The rows come from 6 hidden closed curves, with some noise, and rows from the same curve form a group. Each curve winds through 8 dimensions. The rows are also pushed far along 5 directions, which tell nothing about the answers.
Known rows, each followed by its group:
[-22   3 -21   7  18 -39 -17  18  13 -30   6  -9   1 -32 -17 -31   7 -10
   3 -11  -5   3] : k_205
[ 12   2   3  39  36   5   1 -12 -10  27 -33  12 -24  -6  17 -29  -9   4
  -7  18  20  19] : k_904
[  6 -13  12  26 -15 -19  24   7  -2  19  15  -4 -36 -10  11  16   4 -28
 -28 -22  -4   9] : k_205
[  1  11  -8 -34 -19  24   4   6 -16  -5  -2   3  27  25   0  24   6   9
  39  -6   1  -9] : k_82
[  5  20  -8  12   5  -4 -28  16  -7  20  -6  20   6   9   2 -11  -4  -6
  20  42  32  25] : k_558
[ 16  -3   1  30  17   7  19 -11 -11  29 -29   5  -7  -5  19 -27  17  -7
   2  -2  13  25] : k_205
[ 19  19   1  -9 -19  31  19 -13 -15  17  11  28 -30  19  -8  22   0 -32
  -2  15  23 -19] : k_904
[-11  -4  -3 -21  -6   2   0  10   1 -23  46  22 -21  17 -27  52 -27  -2
   4  10 -11 -29] : k_166
[-12   4  -3 -39 -14  22 -16   8  13 -23  32  34  27  17 -24  29 -23  -5
  11  28  -1 -14] : k_304
[ 13  -7 -12  27   2 -24 -40   8  10   8   7   6  19 -11 -12 -30  12  12
 -12  11  20  16] : k_82
[-15  27 -18 -21 -14  28 -19   4  -2  30  -9  32   6  15  -4  -5  -6  20
  35  31  15  -8] : k_304
[ -6   9  -9   7 -10 -35 -14   1  16 -22  -4 -19   2 -34 -13 -51  24 -10
 -32  -1 -21  -5] : k_205
[-10 -10 -13  10  44 -18 -24   4   7 -24  -9   2  -3  -4   8  -6 -12  23
  29   7   8  19] : k_558
[ -4  17 -35  12  -9 -33 -23  15   7   5  25  14  -7 -16 -39 -35  40  -8
  12  14  10  -4] : k_166
[  5   1  -5  19   8  -7   4  -2  -8  31  -9  17 -23   0   1 -12   7  -3
   1  21   4  13] : k_166
[  3 -32  17  10  45  12  34 -19  -7  -7 -28 -21 -18   5  42  32 -21  11
  15 -34   2  16] : k_904
[-24   7 -14 -16 -11 -13 -29  28  12 -25  13 -12  33  -1 -16  -2  -2  38
  18   6 -20 -13] : k_205
[ -5  15  -4 -35 -62  14   3  11 -15  22   0  11  19  11  -5   6  15  -1
   4 -15 -21 -16] : k_82
[  1  23   4 -17 -45  -9   2  -3  -4  11  13   4 -12  -3 -16  -8  22 -36
 -24   5 -12 -12] : k_558
[-12  -6  -4 -16  15  -6   4  17 -17 -23 -23 -32  14   1   5  17 -32  22
  11 -16 -19 -12] : k_205
[ 32  -1  24   3  -3  47  40 -27 -15  22 -20  17   0  23  29  17   5 -28
  -1   4  14  18] : k_304
[ 13  -5   8  47  34 -11  -2   9  -1   7 -10  -1  -7 -14   8 -20 -23 -11
 -27  27  20  23] : k_304
[  7 -27  12  40  40 -24 -18   9  13  -9  13  -1  -1  -5  -3   5 -30  10
 -27  29   6  19] : k_904
[  4  22 -16   2 -24  -4   5  -3   0  21  16  17 -23  -9 -24 -18  29 -32
  -5  11  16 -11] : k_304
[  6  -4  17  -7  -2   2   5  -7  -4   3  28   9 -22  13 -15  37 -20 -23
 -24  13   4 -12] : k_205
[ 26  24   1   1   5  30 -14 -35   8  16  -7  24  -2  19  10 -16  23  -7
  15  49  42  12] : k_558
[-16  15   8 -16   0   1  -2   5 -12 -13 -41 -22  19  -8  21 -26  -6   4
   3 -22 -19   6] : k_82
[ 17  -3  -3  35  29 -15  -8   6  -1   5  14  -1 -24   0   8  15  -9 -23
   6  14  51  21] : k_904
[-18  17 -16 -37 -54 -12   8  -3   5   7   4 -12   8 -18 -16 -22  46 -15
   0 -33 -27 -22] : k_166
[ 28   3  -6  19  -7 -11   3 -17  -4  28  16  13 -34   4  -6   1  33 -32
  -4  13  33   8] : k_82
[  1  15 -12   8  -7 -27  -5  12  -7   7   8  -5 -21 -10  -6  -8  15 -30
   5  -1  19   7] : k_904
[  6 -18  33  -6  -6   8  30  -5 -10  -5  11   0  -4  17   8  39 -13 -17
 -23 -14 -29   2] : k_205
[ -3  39 -16 -48 -37  43  25 -20 -13  10 -36   2   8   8   8 -20  29  -1
  31  -1 -10 -26] : k_304
[-22  15 -22  -9   7  -2 -35  24  14 -22  10  -5  22  -7 -13  -5 -19  20
  23   9  23 -10] : k_558
[-27  14 -34 -17 -25 -17 -50  38  20  -3  37  10  35  -1 -42   0   1  39
  27  30   0 -20] : k_904
[-22  10 -28 -11  -9 -16 -17  19   3  -4  30  19  -8  -6 -37  -3  10   7
  22  -9  -4 -20] : k_166
[-11  40 -15 -14 -28  -3 -36  17  -3  24   7  27  10   4 -23 -25   9 -10
  10  39  12   0] : k_558
[ -1   1  12 -26 -17  26  22 -18 -14  16 -16  -8 -17  21  25  33  -2  18
  14 -14 -12 -15] : k_304
[ -7   0  10 -27   7  31  39 -14 -11 -32 -54 -39   7  -5  37   1 -19  14
   4 -34 -30 -20] : k_304
[-13  24 -24 -23  16  38  -2  -6   0  -7 -46   4  17   2  16 -23 -13  28
  42  27   8 -10] : k_304
[ -8  20 -17 -42 -35  40  -9  11  12 -17   4  10  39  16  -5  16  -8  24
  32  29   0 -28] : k_205
[  2   2   6 -38 -31   5   8   3 -20 -13  -5 -23  27  21   1  21  16  11
  17 -29 -27 -13] : k_82
[ -3  10   5 -46   4  41   5 -21  -3 -22 -44   9  34  17  27  -3  -9  11
  30  14 -16   5] : k_304
[ -3  27  -9 -38 -69  -3  11   2 -12   9 -21 -22  13  -2   2 -24  46  -2
   0 -19 -40 -21] : k_304
[  6 -38  18  36   0 -27   1  21  16 -17  43 -20 -15 -11   1  40 -30  -6
 -46 -22   3  -1] : k_558
[ 20  11   7  12 -20 -13  14  -2 -14  24  30   9 -48   5  -7  24  14 -63
 -14  -3  33   5] : k_904
[  2  13   2  -2   5  29 -10  -1  -3  20  -9  15  -4  16  25  21 -26  -3
  24  20  45  13] : k_166
[-30 -18  -6   2  43  -1  -2  21  -1 -25 -23 -28  17 -11  13   6 -41  46
  25 -41  -8  -4] : k_558
[ -2  24 -27 -14 -30  -8 -13   5   8  -3  10  -1   1  -6 -16 -14  28  -3
  15  18   8 -17] : k_558
[-16  28 -27 -30 -30   6 -13  -5   6   7  15  20  -2  -3 -28 -18  35   1
  25   1   1 -23] : k_558
[  2  10  -7  16  19 -15 -23  -6   5  14 -39 -21  24 -17  18 -54  23  11
  10   9  18  31] : k_166
[-12  32 -27 -29 -38   3 -28  12   9   9  26  49  19   5 -44 -21  18  -9
  13  57 -10 -14] : k_558
[  6  15  -3  29   6 -30 -27   8   9  17  20  19 -18 -16 -21 -27   0 -35
 -30  45  26  16] : k_558
[-13 -12 -13   1  15  -9 -25  31   7 -23  26  -3  14  11 -11  36 -36  37
  22  17   7  -9] : k_166
[-17  -3  11 -32   0  28  12   2  -8   5  10  28  -9  22   4  54 -43  -8
  16   5  -3  -7] : k_166
[ 11  12  -8  29 -14 -28 -26  20  17   2  31  11  -5 -17 -18 -15   8 -35
 -28  32  29  13] : k_205
[  4  10 -18  26  -1 -28 -15  15   4  -1  35  13 -30 -19 -33 -13   2 -30
 -23   8  24 -12] : k_904
[-18   9 -23   2  -9 -42 -12  17   2 -22 -14 -46  19 -31  -9 -54  49  19
  13 -50 -22  -5] : k_205
[ -1 -15  -2  49  76 -13 -28   9   5  -7  11  26 -14  -6  -5  -6 -35   1
   9  13  44  34] : k_166
[-16 -20  10   0  -8 -23  -2  24   9 -23  32  -3  11  -6 -22  20 -19   1
 -27 -10 -39  -8] : k_205
[-12 -10  -3  29  24 -24 -33  25  19 -19  43  -9   2 -10 -23  10 -20  15
  -7  -4  26  -1] : k_82
[ -6 -16 -14  10   4 -26 -14  33  13 -27  37 -12   3  -8 -16  29 -19   6
   2   2   6  -8] : k_558
[ 13  -6  18 -15  10  23  36 -49  -6  -2 -41 -25 -18   6  39  -1  20   4
   4 -25 -12  -2] : k_904
[-16 -13  -8  -2  17  16 -17  26  24 -36   4  -4  31  -3   5  24 -55  42
   8  23   3 -12] : k_82
[-21 -29  -2  18  15 -42  -3  27  16 -39  21 -41 -17 -30  -7  19 -36  20
 -32 -32 -21 -23] : k_304
[ -8  -4  -7   0  47  10  -9   2  -8  -9 -27   6  12   6  13   0 -24  16
  38   6  17  19] : k_82
[ -7  11 -13   5  30   7 -14 -24   1   5 -67  -9  10 -22  29 -72  15  28
  14 -11   4  16] : k_82
[  7  38 -20 -31 -36  43   0 -26  10  14 -16  18  16  10   0 -28  40  10
  28  32  11 -21] : k_205
[  9 -15  18  23  36  17   3  -8   1  21 -12   6 -26  15  43  43 -48   1
   8  25  43  27] : k_904
[-24  -2  -6   8  19 -29 -32  35  11 -25  20  -8   3 -13 -14  10 -42  12
  -5  13   2  -2] : k_82
[ 29 -12  29  17 -13   8  19 -17 -10  21  22  -2 -16  13  -2  25   7 -24
 -38 -12  10  -1] : k_205
[ -2 -21  -4  26  33 -46 -13   6   5 -17   8  -6 -27 -11   4  -2   2   1
   0  -7  -3  22] : k_558
[ 14 -24  29   6 -22   2  14  -2 -11  27  34  17 -17  18  -5  47 -10 -19
 -32 -21  -6   2] : k_82
[ -3   7 -20  -6 -15 -12 -14 -13  11  15   7  13 -10  -7 -14 -24  37  11
  11   5  -1  -6] : k_304
[ -8  11 -14 -24 -40  24   0   9   3   5  -2   9  32   1 -14 -15  13  25
   6  -9 -22 -25] : k_904
[  3  29  -6  -5  18  16 -29  -5   1  -6 -26  -4  16   9  13 -18  -7  13
  25  44  33   9] : k_82
[-22   8 -30  12  23 -30 -42  26  18  -7   5  10   1 -18 -23 -25 -22  28
   9  51   3  -2] : k_558
[-19  -2 -13  19  15 -27  -9  17   5  -3 -13   1   0 -34  -7 -44  -3  -3
 -12 -10 -13  10] : k_205
[  0 -31   8  15  25  -7   0  -9  19 -30 -10 -16 -10 -11  25   9 -25  28
 -15  -6 -13   1] : k_558
[-18  -4  -3   1   6 -10  -7   5   9 -12 -24 -29  -3 -21  23 -12 -16  25
  -3 -22  -8  -6] : k_904
[-17 -23 -11  16  28 -47 -20  32  16 -32  20  -6   6 -18 -23   4 -33  13
 -15  24 -23   4] : k_166
[ -7   4  10 -45 -36  26  29   0 -11 -12 -10  -5  24  11  12  20   5 -16
   9 -35 -28  -9] : k_904
[ 15  13   3  13 -43   1 -10   6   4  28  42  28 -22   4 -17   9  13 -30
 -27  11  21  -6] : k_166
[  4 -21  -1  23  10 -26 -11  13  16   2  28  -7   3  -9  -7  16  -6 -11
  -9   7  22  14] : k_166
[ 10  21   3 -32 -15  36  11 -41  -8  10 -30  -3   0  15  17 -13  32   6
  20 -11   5 -11] : k_82
[  8 -11  20  11   5   6  19 -13  -5  20 -12 -12 -31   7  39  32 -16 -11
  -5  -9  18  15] : k_904
[ 14  13   3  39  -9 -41 -18  12  -2   8  14  -5 -18 -26 -12 -36  18 -48
 -42  -7  24  19] : k_904
[ -3   5  -9  21  31  -3 -38  -6   9  11 -30   2  21  -6  11 -50  10  42
  19  15  17  24] : k_304
[-20  -8 -14  12  23 -28 -17  18  11 -22  22 -20   2 -17 -21  -8   3  20
  11 -28   2  -8] : k_82
[ 11 -10  10 -20 -35  29  29 -10   0   6  13   5  -8  21   8  45  -2   4
  -6  -1 -15 -23] : k_166
[-18  -9 -23   0  -1 -17 -21  12  12  -5  -3   5  13 -25 -13 -29   0  21
   1 -18  -9  -5] : k_82
[  6  -2  -1  -9 -22  33   8   6   6  -5  24  26   2  13   2  37 -20  -9
   2   6  17 -13] : k_166
[  9  12  -1  21  24   3  -7  -3   5  -5  -6   6   0 -11  -2 -27  -4 -24
  -8  21  30  13] : k_304
[-10  -4  10 -50 -15  29  38 -21 -10  -6 -36 -22  10   9  31  20   1   5
  20 -35 -31 -11] : k_166
[ 12 -13  12  12  20 -10  24 -28   2 -11 -13 -18 -19 -13   7 -16  14 -15
 -28 -14 -15   1] : k_205
[  4  27  -8 -41 -20  18  -6 -23  -7   5 -32   2  11  19  12 -14  26  13
  30  35 -11  -5] : k_304

New rows. What belongs after each?
[ 20 -16   7  37  50   1 -20 -17  19  -9  -2   8 -13   3  22   2 -20  14
  -4  40  38  25] : k_558
[ 12  34  -5 -28 -28  40   3 -27   6  18   8  41   0  17 -14  -8  22 -30
   6  47  18 -11] : k_205
[  4  -1  20  -3  18  15  14 -14 -13  10   4   4  -8  16  -2  20 -10 -13
  -2  -5   5   2] : k_558
[ 17   3  31 -22  13  27  47 -38 -26   5 -19  -5 -33  32  33  40   8 -30
  18 -11  -2   8] : k_205
[-13 -16   1  13   8 -46  -7  29  -3 -29  24 -26  10 -19 -23  -3   1 -11
 -18 -45 -18   5] : k_205
[ -8  36 -21 -45 -51  23 -12   1   3   0  18  29  25   8 -25 -15  37 -17
  27   4   2 -17] : k_558
[ 20 -14  11  18   5 -13  18   5  -9 -13  42   9 -44  13  -6  54 -13 -40
 -14   3  15   0] : k_166
[ 11  17  -7  -9 -18  -3   7  -1 -10 -10  10   7 -17   5  -8   3  22 -29
   5   3   2  -7] : k_166
[  6 -10  14 -10  16  15  30  -2 -22 -34 -21 -19  -7  13  31  31 -15  -5
  17 -37 -11   1] : k_166
[ 16 -15   5   4 -26 -10   9 -11  12  -8  23  -2 -14  -4  -1  11  25  -9
 -22  -7 -14  -7] : k_558
[ -7   6   6  -9   8  13   6 -14  -4  19 -23   3 -11   1  22   0  -8  -9
  11  -6  14  12] : k_166
[  6 -14  11  13 -11  -2  -1  19  -8  20  48   9 -13  15 -24  51 -26 -10
 -18 -11  20 -12] : k_205
[ -9   2   5 -50 -55   1  18   3   0 -33   8 -17   9   3  -1  25   6  -9
 -12 -19 -52 -31] : k_558
[  4 -14  12 -13   4  -2  -8  -8   9 -16  16  10  -2  13   2  33 -19  -7
  -6  24  -3   6] : k_304
[ 13 -19  22  22  37  14 -17  -2   7  -5   4  16   0  12  20  33 -56  -2
 -15  35  35  22] : k_82
[-10  11   4 -25 -45 -15  16   8  -2 -13  18 -15 -12  -9  -4   9  24 -37
 -11 -39 -21 -13] : k_205
[ 25 -48  34  33  34   7  44 -25  -1  -5 -22 -15 -33   2  53  34 -25  -2
 -28 -19 -10  21] : k_558
[-29  14 -26   0  -9  -8 -45  39  27 -24  25  10  46 -23 -47 -35 -19  31
 -11  26  -8 -23] : k_304
[-10  33  -5 -20  -7  17 -20  12  -5  -3 -18   5  21   8   5  -9 -17   2
  20  35  12   1] : k_82
[ -9  -9  -5  -8 -11  -2  25  -3   6 -21  -6 -29  -3 -16  12  -3  22   8
   7 -51 -20 -14] : k_205
[-10   4 -16   2  42  -2 -33   3   4 -12 -31  16   6   5  17 -16 -21  33
  39  46   7  23] : k_558
[-15  -5   2 -13 -17   0  22  -2  -1  -4 -12  -3   2 -14   2 -14   9  -1
 -12 -29 -41  -9] : k_205
[ 13  -3   3 -13 -62   6  14  -6  10  15  46  26 -19   8 -18  27  25 -25
 -27   4 -14 -22] : k_558
[ 11 -17  16  18  12  23  16 -13  14   6  19  15 -23   8  19  35 -19  -8
  -5   4  27   5] : k_205
[  5   7   9 -28 -28  23   0  -7   1  -9  -6   6  20  10   7   8  -8  -7
  -8   7  -7  -7] : k_82
[-10 -10  13 -25 -27  30  26   6   1 -13   4  -8  14   3   8  32 -29   1
 -12 -32 -20 -25] : k_558
[-10 -19 -16  35  37 -19 -23  26  25 -12  46  15 -11 -12 -18  20 -28   7
  10  10  39   8] : k_205
[-11  -7 -17  24  26 -27 -31  22  19 -19  24  14  10 -21 -21 -20  -9  -4
   1   3  18  15] : k_558
[-11  31  -8 -45 -41  47   8  -5  -2   1 -28   4  37   2   8 -20   7   3
  16  -9  -7 -22] : k_558
[ -5   1   1 -14  -7  21  23 -21   9 -16 -38 -25   6 -13  33 -22  19  20
   7 -36 -21  -9] : k_205
[ 11   0  -4  41  67   3  -7 -11 -10  19 -19  27 -29   6  14 -12 -11  -4
  28  27  48  37] : k_166
[ -1 -26  10  20  36  -5   9  10   7 -29   4 -19   0 -11  13  23 -38  -3
 -11 -23  12   7] : k_558
[ -7  13  -9   5 -15 -19   7   0   3 -12 -31 -36  13 -41   5 -65  38 -13
 -19 -50 -17  -1] : k_558
[  0  33  -2 -36 -52  42   4 -17   5   7 -28  -2  33   3  14 -33  33  10
   8  -7 -10 -16] : k_205
[ 21  10  -6  23   7 -31  -6  -8  -3   5  27   9 -29  -6 -32 -20  35 -39
 -19  21  16   5] : k_904
[ -7  13 -22  21  -8 -26 -50  29  12  13  35  11  17 -15 -48 -31   3  12
 -12  19  24  -9] : k_205
[-15 -18  -7  15  22 -18 -47  19  28 -23  50  19   2   1 -24  23 -32  29
   1  23  16  -3] : k_558
[  9   8  -5 -12   0  37  12 -11  -8 -10 -15   1   1  11   8   9 -10  16
  13  -1   8 -23] : k_904
[ -7  -6 -10  -2  16 -11 -15   8   8 -32   1  -2  13  -6   3  -4  -4   6
  17  -7   1   9] : k_558
[  3  22 -15 -27 -41  10  -1   1  -8  28  25  35 -17  17 -22  22  12 -28
  14  26  13 -15] : k_82
[ -9 -13   0  17  16 -41  -7  -6  11   0 -19 -39 -12 -27  12 -26   8  12
 -20  -9 -13   9] : k_166
[ 13  20  -7  -1 -13   8  17  -5 -17  19 -24  18  -1   2   9 -28  32 -35
  12   8   5  18] : k_166
[ 12  13   1  27  -1 -21  -5  -3   7   9   3   6 -21 -20   5 -29  20 -50
 -21  13  26  25] : k_205
[ -6  -8   8 -27  -8  16  13   6  -4 -37  25   5   7  12 -10  36 -13  -7
   5 -35 -18 -18] : k_166
[  7 -26  17  14  -8  -5  15   8   7 -21  27 -19 -15  -6   5  37 -23  -9
 -36 -35  -2 -16] : k_904
[  0  -6  -2  31  26   0  -9  20  -6  18 -13   1   4  -3  13   0 -28  12
   5   3  30  19] : k_205
[ -4 -16   1  -8  31   6  -2  -4  -2 -21  -1   8  -7  17  16  33 -22  17
  33   0   4  10] : k_558
[ -6 -27  24   1  -4  -3  30  -2  -8   9  -9 -16  -6  -1  24  21  -7  -2
 -15 -49 -29  10] : k_904
[-10  26  -4 -30   1  44 -11 -18   3   6 -23  27  26  21   4 -18   5  26
  38  35   1  -1] : k_205
[ -7  22  -9  -4   8  30  -6 -10   7   6 -32  10  11  -3  24 -31  11   9
  33   3  25  12] : k_205
[ -2 -33  17  25  19 -18   1  20  -7   3   8  -8  -8   2   9  33 -39  12
 -19 -16  -8  13] : k_82
[ -4 -35   9  27  28 -15 -29  13  24 -10  60  32 -25   8 -13  53 -51  11
 -17  25  20   6] : k_558
[-13   2  -7  -1  -8 -35   4   7   7 -41  -8 -41  12 -41 -13 -49  28 -12
 -27 -50 -35 -12] : k_304
[-10 -16  16   0  21  -3  18  -8  -5   5 -12 -10 -20  -3  23  23 -24  -8
  -4 -27  -1  10] : k_166
[ 17 -23  24  43  40  -3   7 -12   1  -6 -31 -23 -19  -9  43  -6 -20   8
 -24 -16  12  26] : k_166
[-18  18 -12  -8  -4 -19 -20   7  10 -15 -14 -14  13 -12  -2 -36  21  20
  13  12 -19   1] : k_205
[-34   6 -31 -11  21  -6 -39  20  23 -24  19   9  28  -5 -31 -14  -6  52
  40  14   0 -14] : k_205
[ 23  24   4   0  -3  22  -5 -12 -17  26   7  30 -12  34  -1  14  13 -17
  22  41  35  12] : k_166
[ -9  35 -40 -23 -48  10 -18  11   5   5  13  19  22  -9 -45 -41  39  15
  13   5  -7 -39] : k_904
[-41 -11 -21   2  11 -12 -29  42  22 -25  13 -10  26 -28 -21  -5 -48  44
  -1 -14  -9 -24] : k_558
[  3 -16  -5  39  22 -58  -1  11 -11  12   5  -1 -35 -28  -8 -19  10 -38
 -25 -19   2  28] : k_82
[  7  12  -7  -3 -16 -12   7 -17  -4  14  14   4 -33   0  -7  -4  42 -25
   6  -9   8  -3] : k_558
[-30  -4 -12  -3  17 -24 -28  27  17 -36   6 -11  19 -20 -20 -10 -38  22
 -11  15 -21 -13] : k_558
[ -6   8 -10   8 -28 -34   0  10   9  -9  13 -23   0 -38 -20 -44  40 -31
 -29 -46  -9  -8] : k_558
[-20  11 -11   0 -34 -28   7  12   2   2  -4 -31   0 -39 -15 -48  34  -7
 -26 -61 -25 -19] : k_558
[  3  -8   0  -2 -33   7  19  14  -7  28  47  26 -13  11 -28  40   0 -22
  -8 -14   4 -18] : k_205
[ 11  30  -2   0  -6   3 -20 -13  -1  29  11  30 -12   8 -22 -19   9 -30
 -10  47  31   2] : k_205
[ -8 -21   6  -8 -22   3  31   9   1 -16  17  -5 -26  -5   8  44 -21  -2
 -17 -41 -26 -26] : k_166
[ -8  -6   4   3   0 -24  21   8 -10  -7 -13 -24 -12 -14  -1  -8  -2  -4
 -22 -16 -38  -8] : k_304
[-16 -16   0 -20 -18  10  -4   7  13  -6  17  20  20   0  -7  14 -12  15
  -2 -17 -23  -9] : k_304
[ 26  -6  27  -5   9   8  34 -43 -17   8 -43  -3 -16   7  43  -9  23 -38
 -10  -8 -11  32] : k_304
[  3  13  -5   6  34  -6   7 -33 -13   3 -65 -28  -2 -19  16 -70  30   9
   3 -17  -9   8] : k_205
[ 29   5  23  -5 -17  35   3 -17  -3  22  19  38  -6  30   6  37 -17 -40
 -14  40  34  10] : k_82
[  0 -11   3  16  -7 -36  21  10  -2  -5  -3 -35 -19 -23  -4  -7   4 -14
 -36 -17 -27  -9] : k_558
[ -8   0   6  -9 -17 -18   6   6  -7  -4 -24 -16   0 -11  14 -14   0  -7
 -18  -9 -36   4] : k_304
[ 15  23   5  -8 -14   5   0  -4 -13  12 -10  20   3  12   2 -12  15 -35
  -1  34   6  17] : k_166
[-11  17  -9  -2 -31 -11   6  14  -7  11  -2  -7  -5 -20  -8 -23  16 -19
 -12 -27 -10 -11] : k_304
[ 11 -13   9  22  22   0  -5 -16  12  12  18   6 -13   4   4  11   3  -6
  -1   1  33  16] : k_904
[ -3   4 -13   4 -15 -40 -16   0  -5  -3 -43 -40  10 -31   9 -62  36  21
 -16 -21 -34   1] : k_82
[  8   3  -1   5  27  21  -5  12  -9 -18  -6   8   1  18  20  30 -36   2
  30  19  31  12] : k_166
[  6  11  -7  26  -4   8 -24   7  14  22  11  30  -4  -8  -9 -20 -17  -5
 -21  40  30   4] : k_904
[ -7 -11   3  10  29   7   2  11 -12  -5 -35 -29  17  -1  24   3 -31  36
  10 -27   0   3] : k_205
[ -6   5 -15  -4 -13 -10 -16 -10  20 -18 -23 -13   8 -24   9 -48  24  26
  -8  -2 -21  -8] : k_558
[ -7  -2  -9  39  24 -22 -42  10  24   2  26  21 -16 -22 -17 -24 -18   4
 -22  22  30   7] : k_166
[  8  27  -6  -2   3  21   7 -25  -9  24 -26   6  -7   7  14 -31  45  -6
  35  -6  26  14] : k_205
[-22 -28   8   6  25 -24   2  15   5 -32 -21 -49   1 -23  30  11 -33  23
  -6 -54 -16   4] : k_166
[  6 -12  15  -6  23  18  17  -2 -12 -32   4   4  -3  17  12  35 -24 -10
  11 -22   1   4] : k_166
[-18   2 -16   9  14 -16 -40  30  14 -34  18  -8  19 -15 -23 -10 -31  29
  -3   0   8 -17] : k_904
[ 18  12   0  31  12 -28  -8   1  -9  11 -19   3  -8 -13   5 -41  21 -35
 -17  27   9  36] : k_166
[  7   7  -5  24  43  16  -3 -12   7  16 -25  28 -15   5  21 -12 -15   1
  22  63  30  29] : k_205
